The rows are grouped in 4 ways, from coarse to fine. Each group lies inside one group of the grouping before and may be the whole of it. The rows also spread widely along 11 directions, which tell nothing about the answers.
In the rows, 128 means zero.
Some rows, each with its group in each grouping after it:
[105 169 144  66 100 221 107 154 100 131 105 139 191  80 139  56 139 167
 168  64  93  63 168  87 155 103 152  87  95  93  79 137 170 152 105 104
 106 100  99] -> dufuz kudaf K93 Sevib
[118 149 127 117 139 124 103 121 123 118 133 149  94 104 156 133 108 125
 145 159 123 118 153 115 121 129 125 126 139 136 103 127 135 114 134 116
 108 117 125] -> sasim bamu K168 muz
[135 156 106  78 150 158 152 167  96 136 123 131 129 143  85 100 131 162
 149 118 119 103 129 158 122 109 169 128  98  95 158 153 112 168  93 120
 192 134 129] -> dufuz kudaf K380 Fot
[112 102 110 159 144 150 171 126 107 123 125 182 108 112 103  95 139 122
  81  90 138 108 142 172 116  99 153 164 122 127 116 159 113 174 109  92
 160 149 145] -> dufuz Serim K27 dopo
[135 137 102  99 157  54  96 128 148 149 113 113 148 136 184 123 103 123
 139 191 152 150  94 104 137 150  97 117 144 142 156  96 160 104 138 140
 133 111 150] -> sasim bidap K35 Lapuz
[133 143 133 151 120 152 178 164  93 143 122 124 154 173  63 115 142 126
 122  64 124 131 103 158 145 124 176 121 106  84 205 133 114 190  96 146
 160 139 125] -> gotup lumuk K466 bilu
[131 183 121  93 127 139 129 156 104 120 135 119 104 162  73 136 119 141
 170 125 121 131 142 150 124 117 172 117 115  86 168 132 102 145 104 129
 150 120 116] -> sasim fofu K525 Zuz
[125 108 126 125 167 150 157 147 110 123 114 188 115  77 183 101 121 157
 115 157 124  67 126 127 139  98 116 149 139 140  93 168 120 134 100 115
 170 163 151] -> dufuz kudaf K380 leku
[130  99 126 139 133  98 103 131 140 125 122 146 138 136 162 139 134 150
 128 149 149 145 110 128 157 149 124 153 133  86 121 124 147 132 139 124
 163 117 139] -> dufuz foru K428 noz
[146  87 131 142 126 104 154 130 113 155  84 135 149 132 153 109 135 139
 143 159 163 154  81 130 162 139 107 150 113  63 121 136 144 185 172 116
 208 136 137] -> sasim tolaf K953 nilo
[141  57 100 139 129 107 152 137 141 135 108 154 127 156 139 123 149 145
 112 137 171 162 109 181 131 116 127 197 121  72 122 125 116 172 149  95
 223 127 162] -> gotup Fupe K476 rubo
[142 124 196 148  76 173 151 164 108 115  77 149 142 111 167 137 134 158
 187 153 112 111 122  91 196 121 151 129 108  69  97 161 108 159 160 135
 175 163 120] -> tem dov K220 Kave
[131 168 145 100 165 126 118 163 104 110 138 148  97 145 142 129 100 181
 163 157 127  97 113 122 152 120 127 110 142  95 163 149 102 124  80 146
 168 134 127] -> sasim tolaf K953 ral
[126 128 132 139 140 119 131 144 122 129 112 153 140 130 164 115 119 141
 134 137 136 112 113 111 156 130 126 127 136 103 142 131 133 141 118 134
 141 129 137] -> sasim fofu K467 kupu
[139 106  74 103 150  69 126 112 142 174  91 117 143 101 163 111 113  96
 120 208 149 152 103 125 104 138 110 147 124 169 119 115 160 129 173 111
 152 136 161] -> dufuz Neru K811 rusa
[140 143  81  69 168 105 141 173 125 159 116 113 153 157 131 102 120 152
 133 152 128 110 103 138 115 116 149 131 104 124 189 124 117 144  98 126
 182 135 167] -> tem dov K132 bufak
[112 127 201 161 119 120  66 110 129  87 148 158 118 136 161 130 126 160
 136 102 141 131 124  90 178 170 104 105 150  71 113 117 166 135 131 131
  95  99 106] -> tem vepu K881 tas
[115 158 139 113 109 156 122 133 111 137 125 131 157  94 134 114 138 114
 141 101 113 111 136 105 149 125 127 103 134 108 118 109 162 124 114 125
  85 104 116] -> sasim fofu K173 kav
[138 181 135  99 136  97  97 111 117 138 133  98  99 118 110 141 111 116
 164 178 131 157 115 110 120 165 129  94 131 120 131 119 155 128 155 133
 119 115 103] -> dufuz foru K720 pup
[109 122 124 141 134  95  77 117 156  96 133 164  94 133 164 147 107 140
 129 155 145 135 155 130 133 135 140 152 150 142 104 135 123 101 130 117
 118 122 137] -> dufuz foru K608 vifid
[129  88 107 121 120 121 135 134 135 111 125 165  89 129 143 138 126 142
 134 158 153 145 143 177 124  95 123 185 136 105  93 135  94 139 124  99
 195 137 149] -> gotup lumuk K466 vopa
[124 196 128 105 177  91 109 112 109 129 159 114  66 161  76 116  89 122
 125 136 131 133 127 133  81 151 152  89 127 148 183 132 126 151 116 125
 108 123 117] -> tem dov K220 Ketun
[130 187  98 147 110  92 139 137 134 127 130 101  85 182  31 193 109  62
 135 150 124 178 149 185  95 128 217 134 128 192 215 127  78 109 126 155
 101 163 138] -> dufuz Neru K250 fudi
[122 133 112 135 135 130 132 131 121 134 125 139 128 125 108 123 128 117
 114 121 126 128 135 148 120 129 154 138 122 135 143 131 131 137 122 118
 128 131 140] -> dufuz Neru K915 Sak
[117 128 101 122 160  97 119 127 127 138 112 145 128 169 130  76 105 144
 123 120 155 123 129 127 117 137 145 129 112 106 149 136 144 178 136 102
 150 114 134] -> sasim fofu K173 deki
[142 118 118 110 159  91 104 113 125 129 163 127  81 133 117 151 131 131
 121 164 147 155 122 151 101 156 110 151 139  94 129 109 142 133 139 106
 148 105 139] -> tem vepu K881 lor
[134 120  91 119 125  55  72 140 175 131  99 128 124 160 192 174  90 124
 169 216 135 144 161  95 123 149 162 166 126 149 134 116 125  82 177 128
 114 120 159] -> sasim fofu K525 Zuz
[112  84 119 136 129  79  66 135 179 123  97 154 163 149 222 115 108 154
 127 151 146 118 143  90 153 143 127 155 129 138 115 116 156 111 151 118
 112 117 163] -> tem vepu K881 lor
[166 165  79  34 139  83 102 126 120 149 153  70  81 136  73 176 131 124
 183 222 143 199 113 174  88 151 128 142 122  82 137 101 125 119 152 114
 199  96 122] -> dufuz foru K608 vifid
[127 164 129 110 166 108 111 141 124 126 132 133 106 158 137 107  92 151
 140 141 132 110 124 108 117 137 142 103 133 134 171 133 128 138 111 135
 127 125 130] -> gotup Fupe K476 rubo
[122  91 133 159 140 111 133 132 136 128 109 166 131 131 171 114 126 139
 108 134 141 114 126 120 140 132 136 157 121 120 121 141 130 154 144 109
 148 143 155] -> tem dov K132 bufak
[110 119 105 138 138 124 111 142 142 128 120 154 149 134 148 117 128 137
 108 109 131 112 142 132 137 124 156 147 125 134 134 131 139 125 110 121
 121 125 147] -> dufuz foru K428 noz
[132 129 105 112 109 109 158 134 127 137  91 126 122 122 112 126 131 110
 144 172 154 169 102 176 139 101 135 143 126 131 121 137 102 146 136 127
 195 162 137] -> dufuz foru K608 vifid
[107 150 129 123 152 128 105 149 134 127 109 151 138 150 156  83  94 155
 127 107 116  79 154  93 124 126 172 112 107 151 151 149 130 146 116 119
 104 133 140] -> tem dov K220 Ketun
[115 167 128 118 160 121 139 129  95 118 131 139  97 173  77  78 108 148
 130  97 152 137 107 163 129 125 139  97 120  90 173 141 117 195  98 124
 176 126 109] -> sasim bamu K168 muz
[116 129 114 130 104 135 149 134 126 116 114 152 109 130 108 130 134 111
 132 123 142 143 144 176 135  91 148 152 136 119 116 131 100 137 114 111
 149 140 135] -> sasim fofu K173 kav
[115 164 117 127 137 132 108 142 122 112 168 138 107 130 112 174 130 111
 123 113 107 124 154 146 122 129 154 135 148 133 162 104 123  85  86 138
  82 105 134] -> sasim bamu K168 muz
[121 112  96 166 156 128 159 155 113 183  81 134 215 179 119  50 129 133
  96  48 130  93 120  97 130 152 192 126  70  90 198 138 175 219 145 113
 126 115 143] -> sasim fofu K525 Zuz
[ 77 153 131 118 103 145  81 112 141 111 139 148 160 108 144  89 124 113
 106  48 125 116 156 121 144 104 116  98 151 159 114  92 164 107  76 123
  41  93 121] -> gotup lumuk K466 vopa
[118 111  83  95 114 115 122 147 142 135 105 133 172 161 128  96 144 141
 132 100 157 151 120 168 147 103 135 150 118  82 143 104 129 154 108 110
 178 102 146] -> sasim fofu K467 kupu
[120  76  98 149 152 123 147 118 128 140 108 177 118  89 160 102 130 121
  88 148 145 114 132 147 114 114 120 175 132 146  89 146 137 147 141  90
 157 145 160] -> dufuz Neru K811 rusa
[144 126  97  68 148 182 130 177 103 124 156 150 112 125 112 130 150 183
 158 124 115  98 169 163 112 105 153 171 109  38 115 133 114 140  99  83
 198  90 137] -> sasim bidap K35 Lapuz

New rows, each followed by its group in each grouping:
[125 155  63  87 125 116 136 138 122 194  70  87 175 163  86  65 108  99
 148 116 133 137 151 124  84 126 195 120  62 145 165 128 154 187 175  98
 125 120 133] -> sasim tolaf K953 nilo
[130 132 150 191  76 132 142 155 133 122 101 130 161 160 101 179 141 101
 140 112 118 151 127 136 175 139 193 141 123 122 180 129 111 126 138 162
 115 154 135] -> dufuz Neru K250 fudi
[ 98  90 137 198 107 121  97  98 145 125 110 170 141 130 156 120 126 106
 101  81 143 131 172 108 136 147 156 158 122 127  96 129 166 143 174  95
  65 107 132] -> sasim tolaf K953 nilo
[125 135 144 177 125 149 160 140 104 136 121 147 136 122 102 135 142 113
 111 100 119 120 120 132 147 137 169 129 122 114 150 146 135 153 123 138
 121 149 124] -> dufuz foru K428 noz
[ 96 162 155 136 170  93  94  78 115  99 138 163  73 121 130  70  84 136
 106 126 161 129 107 123 129 140  88  77 163 155 120 142 150 155 107 121
 112 130 106] -> dufuz Neru K811 rusa
[118 141 144 140 109 153 124 148 122 121 124 142 155 108 134 140 149 132
 132 102 115 117 128 125 168 126 147 126 135 106 128 124 140 117 105 138
 115 125 124] -> dufuz foru K720 pup
[125  69  90 118 143 143 145 125 126 169 115 154 191  53 182  98 168 117
  82 120 130 104 117 128 131 121  99 170 125 120  78 111 186 131 134  92
 138 111 164] -> dufuz kudaf K93 Sevib
[127 140 125 158 179  82 112  94 113 115 183 149  54 143  95 162 118 110
  96 133 147 149 128 149  94 166 125 140 157 105 155 118 140 134 124 114
 106 102 127] -> sasim fofu K525 Zuz
[133  88  96 134 141 105 154 108 114 134 136 146 106 137  81 114 153 121
  93 117 167 172 108 198 114 129 123 173 121  78 126 128 129 185 137  87
 205 118 142] -> dufuz Serim K27 dopo
[ 95 156 131 160 135 115 131 116 122 132 103 139 149 160  94  65 115 118
 100  62 149 134 112 137 143 132 161  89 118 141 166 140 148 184 114 131
 111 138 113] -> dufuz foru K720 pup
[129 154  71  66 141 155 162 148 113 169 110 124 139  45 135 110 129  91
 124 177 101  97 136 145  95  79 126 130 129 198 110 127 126  94 102 114
 124 154 160] -> dufuz Neru K915 Sak
[137 142 116 117 194 142 172 117  77 154 170 142  98  53 105 116 154 114
  81 133 125 108  84 152 106 131  85 119 154 113 126 129 157 142  87 114
 146 127 130] -> dufuz foru K720 pup
[132 118 123 152 140  76 123 118 130 137  99 134 115 159 145 123 104 121
 139 168 156 159 110 123 134 155 135 136 119 113 143 131 136 164 175 125
 161 133 132] -> sasim bamu K168 muz
[ 98 151 115 117 131 151 130 111 110 135 113 151 125  97 125  67 117 108
 116  94 130 112 151 133 114 104 130 107 122 147 100 129 151 159 122  98
 101 120 118] -> sasim bamu K168 muz
[116 141 137 133 119 107 125 114 126 112 116 142 108 121 120 126 118 113
 127 147 150 156 105 155 150 118 115 119 152 145 128 128 120 128 116 135
 143 148 128] -> dufuz Neru K811 rusa
[121 136  84  93 135 143 136 137 122 145 139 129 138  99 101 120 156 115
 109 110 127 132 133 173 114 105 136 146 129 123 122 114 138 123  96 106
 140 115 141] -> dufuz foru K720 pup
[104 134 146 158 161 116 110  94 116 107 149 169  91 109 128 101 113 127
  91 110 145 122 122 135 127 141 107 113 156 138 120 137 147 142 109 115
 108 125 123] -> dufuz Neru K915 Sak
[102 132 108 141 128 133 122 130 135 120 125 158 125 125 122 117 127 118
 104 102 132 122 151 154 126 108 159 143 132 151 124 134 126 126 104 116
 112 135 139] -> dufuz foru K428 noz
[115 131 122 140 122 106 111 119 134 114 111 151 102 149 131 121 107 126
 142 136 147 139 151 133 127 125 152 140 125 118 119 136 122 147 146 109
 128 127 128] -> sasim fofu K525 Zuz
[112 145 120 128 102 129 118 136 135 114 111 138 128 141 106 131 122 117
 136 121 132 143 143 156 140 110 163 134 130 146 140 129 111 125 115 129
 128 139 133] -> dufuz Neru K811 rusa
[133 138 119 103 166 141 146 124  90 161 129 138 123  79 139  95 127 129
 125 143 128 101 115 113 114 129 102 119 125 107 113 134 161 152 128 104
 137 118 129] -> sasim tolaf K953 nilo
[120 141 128 139 123 137 125 135 119 111 143 146 106 127  98 155 133 120
 123 120 124 135 139 160 134 122 154 142 142 127 144 129 114 117 103 128
 126 132 132] -> dufuz Neru K811 rusa
[136 147 137 145 124 151 176 158  90 149 119 126 152 129  94 138 148 116
 131 104 119 125  99 142 155 122 152 124 120  93 180 132 123 151 105 147
 145 142 131] -> sasim tolaf K953 nilo
[108  84 120 182 107 127 161 121 136 140  82 165 169  97 154 100 142  93
  83 108 144 131 111 148 157 106 129 152 133 162 113 133 139 145 134 120
 128 162 157] -> dufuz Neru K915 Sak
[ 99 137 115 102 104 124  99 115 135 102 121 147 123 163 101  83 129 143
 138  77 167 162 140 176 143 102 130 125 129  82 116 113 126 168 106  99
 154  96 116] -> sasim fofu K467 kupu
[123 137 154 124 144 140 121 135 119 114 144 155 116 100 164 126 126 145
 124 127 127 105 116 113 148 122  99 117 160 115 125 120 139 114  93 132
 118 120 133] -> gotup Fupe K476 rubo
[124 120  81 121 136 118 166 132 118 149 118 137 128 137  94 107 141 102
 106 115 149 144 122 181 109 104 145 155 121 118 146 124 122 162 118 102
 160 131 148] -> sasim fofu K173 deki
[111 120 133 132 113  99  93  92 139 120 124 144 131  95 156 123 128 107
 117 136 145 152 128 119 143 140 101 129 146 137  91 109 164 118 145 113
 101 108 130] -> dufuz Serim K27 dopo
[123 197 113  36 155 126 123 110  88 154 104 103 117 105  97  25  92 141
 163 148 140 122 109 114 102 121 106  56 102 124 116 141 159 195 130 101
 164 119  97] -> dufuz Serim K27 dopo
[129 168 106  61 160 145  98 107  97 139 166 118  97  98  84 108 130 131
 138 124 119 119 157 135  78 146 131 115 115 101 104 120 169 146 129  87
 118  80 107] -> dufuz kudaf K380 leku
[147 179 143 126 137 157 170 181  90 162 102 116 153 120 132 126 104 123
 162 147  84  76 117  76 138 129 171  92 109 145 189 149 124 141 113 168
 113 162 127] -> gotup lumuk K466 bilu
[ 97 125 105 134 138  85 119  92 142 115 128 161  87 108 142 121 112  91
  95 142 164 155 129 173 118  96  97 144 168 182 106 120 119 106 108 112
 111 139 149] -> sasim tolaf K953 nilo
[124 124  75  59 115  71 123 112 151 151 113  97 144 121 123 114 142  94
 118 159 166 195  86 192 120  97  89 142 137 145 127  81 129 121 119 111
 172 120 162] -> tem dov K220 Ketun
[107 203 146 112 120 148 105 132 109 115 140 119 131 134  78 112 118 122
 141  84 115 122 131 129 142 129 151  70 136 135 172 121 138 129  83 146
  84 119 104] -> dufuz Neru K250 fudi
[100 156 154 129 132 150 121 123 114  94 144 177  99  70 165 125 121 125
 122 122 121  95 136 123 155  93  94 111 176 142  94 128 127  91  70 130
  87 132 128] -> sasim fofu K525 Zuz
[111 143  93 115 139 110 125 134 137 135 115 134 133 134 117 107 123 119
 114 122 141 135 126 157 124 111 149 129 130 153 143 128 127 131 105 123
 135 135 140] -> dufuz foru K720 pup
[106 113 124 165 132  86  94 126 155  92 104 176  91 192 152 119  87 153
 139 135 160 133 166 133 135 128 174 158 124 118 129 154 102 152 148 109
 142 134 136] -> sasim fofu K525 Zuz
[ 98 161 132 119  97 105 100 122 142 126  84 124 178 155 142  71 110 120
 146  92 152 148 112 112 170 121 129  81 128 128 147 107 153 153 122 139
 103 115 116] -> sasim fofu K467 kupu
[134 145 123  78  96 121 119 132 129 140 109 113 139  85 161 136 123 109
 166 179 126 145 114 120 144 108  94 118 144 140 101 101 137 102 126 136
 131 128 132] -> gotup lumuk K466 bilu
[121 141 142 132 111 129 105 141 131 120 135 132 157 120 138 152 145 131
 134 115 124 138 116 124 169 141 134 125 144 102 140 111 146 104 106 146
 114 111 126] -> dufuz foru K608 vifid
[111 113 146 164 168  88 119  86 129  99 166 174  65 123 141 124 119 121
  75 121 168 146 103 156 124 135  78 134 183 133 125 118 137 131 103 117
 122 123 136] -> gotup Fupe K476 rubo
[116 158 146 123 153 134 108 136 120 101 149 162  75 127 137 130 101 150
 131 135 116  93 157 122 116 122 150 125 136 141 130 149 106 121 102 117
 113 136 132] -> tem dov K220 Ketun
[143 134 152 105  50 156 121 144 127 140  76 111 172  67 164 157 143 111
 197 188 108 146 127  99 179 123 127 126 120 111  77 116 141 102 175 136
 135 138 123] -> dufuz Neru K915 Sak
[ 99 162 134  89 104 155 106 110 117 109 137 136 134  97 101  99 142 121
 129  82 134 138 138 159 140 103 119 104 139 124  95 112 147 128  92 113
 110 107 109] -> dufuz kudaf K93 Sevib
[124 242 163  64 102 162  56 174 116 107 137  95 144 136 119 159  96 158
 219 140  71  94 163  64 159 145 180  58 125 129 172 117 133  71  93 172
  61 103  94] -> dufuz Neru K811 rusa
[113 172  97 103 154 104 127 121 130 136  98 142  88 121 142  85  72 105
 141 177 138 113 160 123  87 101 148 109 127 206 123 148 117 130 136 112
 108 155 136] -> sasim bidap K35 Lapuz
[141 152 131  91 141 102  52 120 133 144 121 108 132 118 169 129  93 149
 181 194 115 122 149  54 118 189 135 107 110 111 112 120 182 119 189 116
 103  88 116] -> dufuz Neru K915 Sak
[104 150 109 116 186  89 112  90 117 123 140 156  83 126 119  63  90 129
  93 126 156 120 124 137  95 131 111 104 139 160 130 143 145 165 111 100
 127 125 128] -> dufuz Serim K27 dopo
[134 162 158 149  93 146 170 137  98 123 125 116 100 139  51 156 143  91
 140 115 126 160 117 172 138 118 164 117 126 116 162 133  98 155 122 143
 135 163 116] -> tem vepu K881 lor
[125 160 166 149 132 155  85 152 111 117 169 139 142 123 142 182 137 145
 144  95  89  92 152  75 159 169 154 119 139  81 161 112 160  86 104 148
  54  83 119] -> sasim tolaf K953 nilo
[126 119 136 170 139 159 171 175 108 132 104 173 146 138 147 117 126 146
 125 108 113  73 138 113 154 117 178 147 115 103 157 162 112 155 111 131
 143 154 143] -> sasim fofu K173 kav
[139 137 169 142 130 124 117 120 104 131 130 131 125 101 143 141 134 137
 148 154 131 137  96  95 163 169 110 110 137  73 114 128 167 143 151 137
 138 119 106] -> dufuz foru K428 noz
[175 105 131 133 144 123 172 127  95 140 156 128  60 119  90 186 151 121
 138 187 143 167 105 170 101 149 123 177 134  55 128 128 112 159 165 107
 207 128 133] -> gotup Fupe K476 rubo
[110 153 147 119  95 121 113 105 118 130 107 120 155 117 123  94 133 110
 144 101 148 158 106 120 163 129 105  90 134  94 116 103 167 154 134 124
 110 105 106] -> sasim fofu K525 Zuz
[139 137 143 135  88 133 167 124 107 142 106 122 118  98 113 146 132  86
 149 158 131 160 110 142 139 113 123 127 134 129 116 124 120 144 147 135
 143 155 121] -> gotup lumuk K466 vopa
[101 147  77 107 136 118 120 130 132 136 145 127 147 140  96 116 141  98
  93  77 134 145 133 180 115 108 141 133 136 145 167  89 137 117  79 122
 104  99 146] -> sasim bamu K168 muz
[122 154 182 135  86 151  98 127 122 106 128 139 135  71 166 167 138 124
 165 148 110 129 128  91 184 140 113 108 157 109  86 119 150  86 129 148
  90 121 107] -> dufuz foru K608 vifid
[106 170 118 116 112  87  77 127 148  97 104 130  93 217  97 113  79 144
 176 127 154 158 171 140 122 129 193 118 108 119 155 138 101 157 144 118
 129 119 112] -> sasim fofu K525 Zuz
[140 121 152 122 110  88  99  45 117 147 108 122  90  35 169 123 114  77
 151 222 150 173 120  78 113 174  62 115 138 131  20 118 198 143 239  88
 107 112 103] -> dufuz Serim K27 dopo
[144  48  88 112 149  95 117 143 153 155  88 153 148 135 203 102 127 168
 129 180 152 123 131 117 122 137 131 199  93  82  90 137 142 167 188  75
 211 119 175] -> tem dov K220 Kave
[125 121 137 147 136 128 136 116 119 125 138 148 109 126 119 122 134 122
 108 108 144 137 122 142 124 132 124 136 140 109 131 122 140 152 128 113
 128 119 130] -> gotup Fupe K476 rubo
[ 98 140 119 115 122 161  83 147 136  99 133 163 136 154 117  98 123 170
 134  68 124  99 180 140 138 113 172 133 117 105 129 137 127 139  91 103
 121 102 128] -> dufuz Neru K250 fudi
[117 148 114 124 185 119 159 142 101 164 110 130 156 154 107  37 112 140
  90  83 139  94  91 125 117 130 140  87 105 134 195 141 153 203  96 126
 140 145 139] -> tem vepu K881 lor
[118  97 153 168  75 109  67 163 176  92 127 151 191 163 199 200 152 146
 146 109 129 149 138 111 215 146 144 167 154  80 149  84 140  61 116 157
 100  90 152] -> sasim bidap K35 Lapuz
[136 159 112  65 119 157 126 155 106 150 126 104 169  94 114 123 149 132
 153 133 109 123 111 132 144 119 124 112 123 102 140 105 150 118  99 131
 145 109 130] -> dufuz Neru K811 rusa
[133 108 114 141 143  83 154  93 119 138 133 143  88  99 128 138 135  87
 103 172 165 170  93 166 120 129  84 151 161 121 110 114 137 137 142 111
 154 134 141] -> sasim fofu K173 kav
[123 140  93  99 125 144 147 120 115 168 118 115 139  95  97  98 142  87
 108 109 118 129 148 143  83 114 152 135 100 145 114 117 151 156 147  88
 108 120 141] -> tem dov K220 Kave
[124 128  97 116 144 113 111 143 137 126 125 145 119 159 132 119 114 143
 136 132 141 128 156 145 115 124 158 152 118 113 142 127 125 137 128 106
 147 111 143] -> sasim bidap K35 Lapuz
[120 185 116  88 174 135 113 124  93 118 167 135  75 141  66 100 107 149
 129 110 123 109 148 144  88 136 154 104 121 112 155 144 127 160  93 106
 135 106 111] -> dufuz Serim K27 dopo
[114  96 104 108 107 140 127 125 138 152  85 146 189  70 182  89 146 113
 119 126 129 112 135 118 145 107 117 148 118 145  72 119 170 129 144 103
 124 126 149] -> dufuz kudaf K380 leku
[137 188  99 105 169 113 147 137 103 144 157 118  67 130  84 150  93  99
 131 167 111 117 143 142  69 124 159 117 134 177 180 133 104 119 101 136
 107 145 133] -> gotup lumuk K466 vopa
[151 153  92  33 125  87 105 137 128 147 121  79 145 138 109 138 135 135
 177 187 146 179  89 160 134 134 111 124 120  92 146  95 138 124 129 133
 198 105 132] -> dufuz kudaf K380 leku
